The same things were measured in two ways. Each way mixes the same 8 hidden numbers, adds some noise and spreads widely along 5 directions of its own, which tell nothing about the thing.
(in the rows, 128 means zero)
Some things both ways: the first way, then the second way.
[133 162 128 121  78 129 108 130 106 124 144 103 160  97  97 119 114 161
 142 178]
[149  94 115 158 158 134  84  97 128 100 126 174 122 117 157 115 107 162
 119]

[ 92 161 122 166 135 135 121 109 107 164 128 158 149 102 105 103 125 145
 152 129]
[ 70  92 108 144 149 113 120 101  88 141 101 118  60 114 111 152 109  80
 105]

[205 154 144 145 112 170 155 119 171 124 129 169 111 149  76 128  94  88
 139 179]
[179 127 182 106 136 142 146 159 146 139 167 104 175 186 148 120 168 166
 174]

[144 129 107 134 117 107 109 124 131 141 138 120 108 112  99  98 118 147
 109 131]
[112 146 160 137 140 127 147  85 122 153 178  83 127 125 101 158 134 151
 187]

[123 132 120 117 146 164 127 115 135 141  78 134 127 144 122 154 143 144
 114 114]
[141 124  99 195 158 167  35 126 148  64 143 219 196 116 207  72  79 156
 126]

[128 145 122 171 165 136 135 103 162 218 108 197  94 120 143  94 146 119
 151  93]
[166 117 126  86 149 189  84 164 147 150 130 153 136 116 130 180  99 129
 117]

[ 85 114 142 117 136 139 143 101 132 144  88 131 151 120 139 147 149 147
 105 122]
[ 33 141  79 156 142  90  72 125  97 133 121 116 115 126 160 103  91 102
 119]

[155 173 132 177 145 135 121 126 156 168 164 190  92 126  84  95  98 140
 129 154]
[165  83 110 123 158 127 128  97 101 177 190 110 133 119 121 199  81 137
 129]

[171 153  94 131 139  96 127 119 145 109 142 123 125 107 118 132 113 134
 137 143]
[175  89 137 157 158 126  83 147  76 116 133 166 157 137 157 113  57 141
 110]

[138 178  79 191 149 163 152 117 115 100 131 135 101 124 106 121 109 114
 201 100]
[155  72 147 123 149 123 103 192 111 146 111 163 160 142 182 127 127 122
  92]

[152 141  96 131 173 133 127 109 151 121 100 150 108 149 107 154 131 119
 112 109]
[148 116 138 154 157 155 120 131 129 126 179 147 135 155 115 129 138  89
 157]

[148 217 128 131  91 194 142 144 112  98 180  85 109 114  90 117  90 148
 195 171]
[144 127 123 161 158 196 124 133 110 150 182 151 168 117 158 183  59 152
 148]

[121 139  67 129 163  51 115 114 141 139 142  98  94  85 165 103 146 152
 131  82]
[173 168 174 102 151 157 102 134 159 105 120 138 122 112  90 121 134 116
 154]

[103 130 111 129 123  89 146 120 152 116 120  99 116  65 192 114 124 172
 116 138]
[171 115  67 108 173 201  58 134 193  83  90 202 121 115 160 111  90 131
 134]

[107 166 121 137  79 141 121 127 114 133 153 103 113  78 134  92 120 168
 138 154]
[113 156 124 114 144 149 111 101 174 138 143 128 121 112 140 137 162 173
 159]

[128 184 114 135  79 141 125 126  91  98 188  92 133  63 109  97  90 181
 144 176]
[ 45 134 138 172 129 108 123  92  80 139 146  84 120 143 132 124  90 157
 173]

[181  86 143 111  84  93  96  88 175 192  92 203 137 136 109 131 178  84
  51 160]
[149  84  92  88 167 140  87 122 170 156 159 169  85 144 123 139 181 134
 138]

[127 155 120  77 123 124 140  98 132 118 127  94 145 100 121 126 131 116
 129 144]
[105 165 166 141 131 152  99 168 116 133 160 111 177 138 137 133 105 111
 149]

[134  65  99  96 125 116 167 131 127  74  62  25 138 133 126 133 112 129
 131  91]
[ 88 145 144 161 143 140 115 140 120  93  80 140 122 131 158  92 114 114
 136]

[190 135 121 152 124 153 120 121 158 181 114 168  90 175  73 118 143  78
 151 109]
[102 189 194 173 143 131 170  96  95 121 122  97 116 115 113 120 113 154
 188]

[113 147 121 143 124  94 133 137 146 124 147 101 114  92 148 112 113 172
 135 143]
[157 144 118 105 158 157 117 102 146 130 144 105 129 117 110 156  85 137
 172]

[119 186 124 128  74 148  78 116  99 158 121 155 180 115  98 148 166 135
 157 171]
[107 158 182 154 138  96 134  88 136  95 118 136  84 148 127  62 210 167
 157]

[138 134 120 102 112 158 158  97 125 108 106  94 140 137  98 134 139  73
 158 118]
[ 34 184 181 172 128 149 147 165  94 122 102  82 145 141 129 114  95  81
 186]

[153 143 106 125 180 140 160 127 160 117  97 109 105 127 119 120  83 141
 142 119]
[176 119 131 154 160 200 129 132 123 102 137 176 112 133 133 145 108 100
 116]

[152 141 128  92  75 149 141 137 116 104 127  53 151 120 132 158 137 151
 160 147]
[110 175 152 119 141 188 136 137 122 138 167 105 106 175  95 136 117 144
 206]

Other things, the second way, with their names:
(342): [176 103 108  83 166 154 112 145 148 155 110 141 123  93 139 185  97 113
 101]
(82): [154 110 105  95 159 138  98 126 175 125 121 152 103 146 136 109 165 139
 146]
(474): [ 51 145 133 179 133  91 105 110 112 116 105 139 118 124 183  80 154 156
 120]
(420): [123 155 148 145 161 160 142  99 116 118 120 121  85 109  80 147  91  99
 170]
(349): [102 152 179 138 132  84 107 135  69 121  94 118  90 133 116  93 113 139
 110]
(193): [155 116 136 129 156 166 152 159 112 165 133 136 153 124 180 176  98 150
 115]
(338): [121 181 174 171 144 103 142  94  81 135 169  86 156 118 139 125  74 184
 168]
(440): [110 114  70 135 169 168  96 101 160 150 142 175  96 101 164 165 133 152
 122]
(76): [113 153 186  92 133  94 125 139 136 150 123  96 104 148 103 109 195 145
 153]
(533): [184 119 122 120 152 142  65 147 153 120 158 163 201 144 193 105 102 200
 147]
(89): [130 104 124 116 162 174 123 151 151 151 132 143 125 120 117 171 126  81
 151]
(100): [159  50 116  96 155 121 105 138 139 145 111 150  95 140 130 144 163 103
  93]
(308): [132 127 172 112 139 118 130 108 139 129 152 113  70 157  59 120 204  91
 157]
(240): [107 160 132 126 145 141 128 129 138 159 187 115 116 128 114 160 170  76
 124]
(620): [163 127  80  88 161 125  37 163 159 127 108 173 165 112 206 104  93 177
  89]
(63): [178 156 159 109 158 144 137 124 159 130 141 106 156 116 114 144 115 128
 179]
(317): [158 136 124  94 155 170 103 135 148 120 134 127 113 149 101 133 108 125
 167]
(5): [ 97 164 167 175 141 162 145 126 112 133 182 139 119 151 125 128 165 123
 159]
(260): [ 72 171 144 196 149 142 126 118  58 120 122 151  90 116 153 117  84 147
 109]
(372): [110 170 101 205 172 145  91  76  87  87 129 160 123  81 143 110  14 132
 137]
(174): [ 99 136 160 154 138 160 154 142 134 150 148 138 125 132 158 152 188 118
 122]
(586): [145 117 122 177 159 133  86 121 115 114 152 170 166 117 179 112  94 152
 121]
(406): [ 66 133 107 180 154 132 103  63 113  96 134 129  76 142  96  91 103 121
 195]
(24): [ 73 138 149 112 126 105 117 149 144 153 130  82 147 136 136 132 158 104
 149]
(365): [148 141  97 131 175 247 139  94 131 150 185 152  76 114  79 215  71 118
 180]
(521): [147 105 168 141 137 102 127 153 103 116 100 128 138 146 163 106 137 130
  98]
(454): [133 121 168 186 146 114 122 135  90  85 116 130 155 138 136  90  92  81
 133]
(123): [125 125 108 133 160 132  73 143 135 115 100 159 140 123 155  99  89 127
 144]
(181): [130 154 162 123 126 156  88 179 114 129 159 115 181 155 140 128  96 125
 143]
(97): [138 143 125 111 140  72  68 115 129 147 176 125 144 131 162 108 144 181
 107]
(500): [ 88 158 186 167 130 133 123 151 148 113 119 146 162 135 178  87 186 151
 147]
(59): [ 89 146 113 146 142  96  73  95 133 124 168 142 108 135 134  88 162 147
 145]
(23): [184 138 150 120 156 158 126 142 146 154 204 124 178 131 120 168 121 113
 161]
(198): [137 142 105 134 159  91 103 107 121 137 131 128 142 107 177 116 100 173
 121]
(252): [184  73 128 158 162 167 115 109 121 136 186 169 147 122 132 171 110 123
 126]
(314): [182 173 162 112 158 129  82 155 174  94 110 168 160 109 156  79 152 139
 125]
(61): [162 131 107 120 163 110  86 111 116 140 140 118 166  97 158 140  39 174
 139]
(206): [ 57 160 111 191 151  89 114 113 117 126 114 127 149 113 209  84 114 158
 135]
(93): [135 131 155 131 133  75 124 129 142 149 153 102 191 141 204 105 165 204
 140]
(561): [ 95 163 176 161 123  41 121 126  93 122 133  55 206 140 171  73  91 154
 166]
(191): [107 118 173 153 141 109 147 107  89 127 128 101  97 147  93 121 126 108
 170]
(18): [198 123 124  86 161 186  95 144 156 169 192 163 147 115 129 191 125 155
 125]
(98): [183 124 155  99 152 184 115 127 143 104 146 124 102 177  55 122 118 113
 212]
(442): [153 147 125 148 156  89  44 140  94 103 125 163 169 120 171  67  49 169
 120]
(47): [123  94  79 112 159 165  72 127 134 142 167 139 111 140  98 160  88  85
 154]
(311): [ 93 107 140 150 133 110  92 141 100 142 162 153 113 162 151 111 175 134
  97]
(364): [109 161 145 117 136 125  96 154 130 147 187 114 126 162 102 122 165  86
 144]
(300): [101 147 152 136 152 152 168 107 145 157 161 122  65 131  88 162 204  83
 161]
(609): [166  95 120 125 158  88  84  94 124 122 150 147 103 137 106 104 137 134
 138]
(101): [171 160 133  84 149 146 106 163 153 176 211 102 178 135 127 172 128 108
 141]
(602): [115  84 105 117 139 108  89 130 137 151 160 100 166 147 151 141 110 132
 147]
(629): [213  65  59 147 197 207  56 118 136 101 129 232 153 108 174 139  18 174
 140]
(433): [ 90 135 164 187 147 151 119 125  74 102 105 138 121 119 121 112  62 112
 159]

Some of these things the first way, each followed by its name:
[138 123  85 151 177 142 122 104 146 159  86 159  78 149 108 113 137 114
 115  71]
(300)
[123 165 132 149 111 122 115 128 141 144 135 139 133 147 103 143 155 105
 170 141]
(63)
[147 167 160 128  95 167 129 134 133 146 163 130 125 133  88 129 117 151
 133 174]
(97)
[131 169 103 134 130 117 119 127 139 152 147 120  99  95 143 108 129 161
 143 127]
(18)
[158 139 133 179 146 115 144 134 180 165 153 168  70 131 125 101 110 139
 128 129]
(61)
[ 71 150 109 135 127 146  88 122  90 157  94 131 157 128 139 170 182 187
 135 101]
(59)
[155 154 117 105 118 101 133 107 162 131 144 121 108 114 125 119 141  95
 126 146]
(314)
[119 143 103 166 102 186 139 141  86 101 123  71 120 169  74 137 137 110
 214  79]
(89)
[158  45  97 101 111  45 140 122 164  92  85  71 116  96 158 120 120 147
  59 123]
(82)
[168 192 181 143  63 192 119 120 148 172 151 197 147 145  80 148 144 101
 156 209]
(533)
[221 166 150 123  94 138 142 120 172 140 200 152  94 143  79 128 123  89
 130 178]
(442)
[139 153 125 125 156 126 128 126 164 158 132 137  96 134 126 129 130 147
 121 126]
(372)
[141 164 121 127 126 137  99 118 128 149 115 153 152 138  73 132 127 127
 133 156]
(252)
[156 124 103 157 107 144 153 135 124  97 149  83  91 138 109 127 123 125
 160  96]
(123)
[122 144 125 125 127 153 113 125 127 140  88 129 150 152 103 158 147 134
 144 130]
(586)
[105 106 131 128 131 120 113 112 129 170  86 143 160 145 127 164 176 141
 116 107]
(47)
[131 143  93 123 163 144 141  90 151 136  83 151  99  98 124  93 104 119
 110 122]
(174)
[111 171  67 201 178  80  83 116 129 159 151 192  97  95 151 132 153 184
 126  97]
(609)
[146 161  94 132 132 114 115 101 127 145 133 140 129 109 117 119 143 115
 149 120]
(433)
[148 133 134 164 129 148 150 143 161 128 129 127  84 144 112 120 104 141
 140 129]
(198)
[124 116 118 102  98 142 135 112 117 108  95  86 141 103 113 116 113 141
 108 142]
(474)
[133 152 101 144 133 107 114 123 133 148 139 122 112 124 120 121 146 131
 153 108]
(420)
[139 137  88 106  97  61  98 111 109  94 138  88 166  83 112 128 134 137
 120 153]
(191)
[185 128 115 111 100 114 140 124 127 130 152  81 129 123  90 109 117 116
 151 129]
(349)
[133 100 114 122 122 119 158 101 137 107 118  99 110 109 105  93 106 111
 103 118]
(24)
[146 157 124 130 115 150 123 140 138 161 133 110 104 126 129 125 132 159
 152 125]
(365)
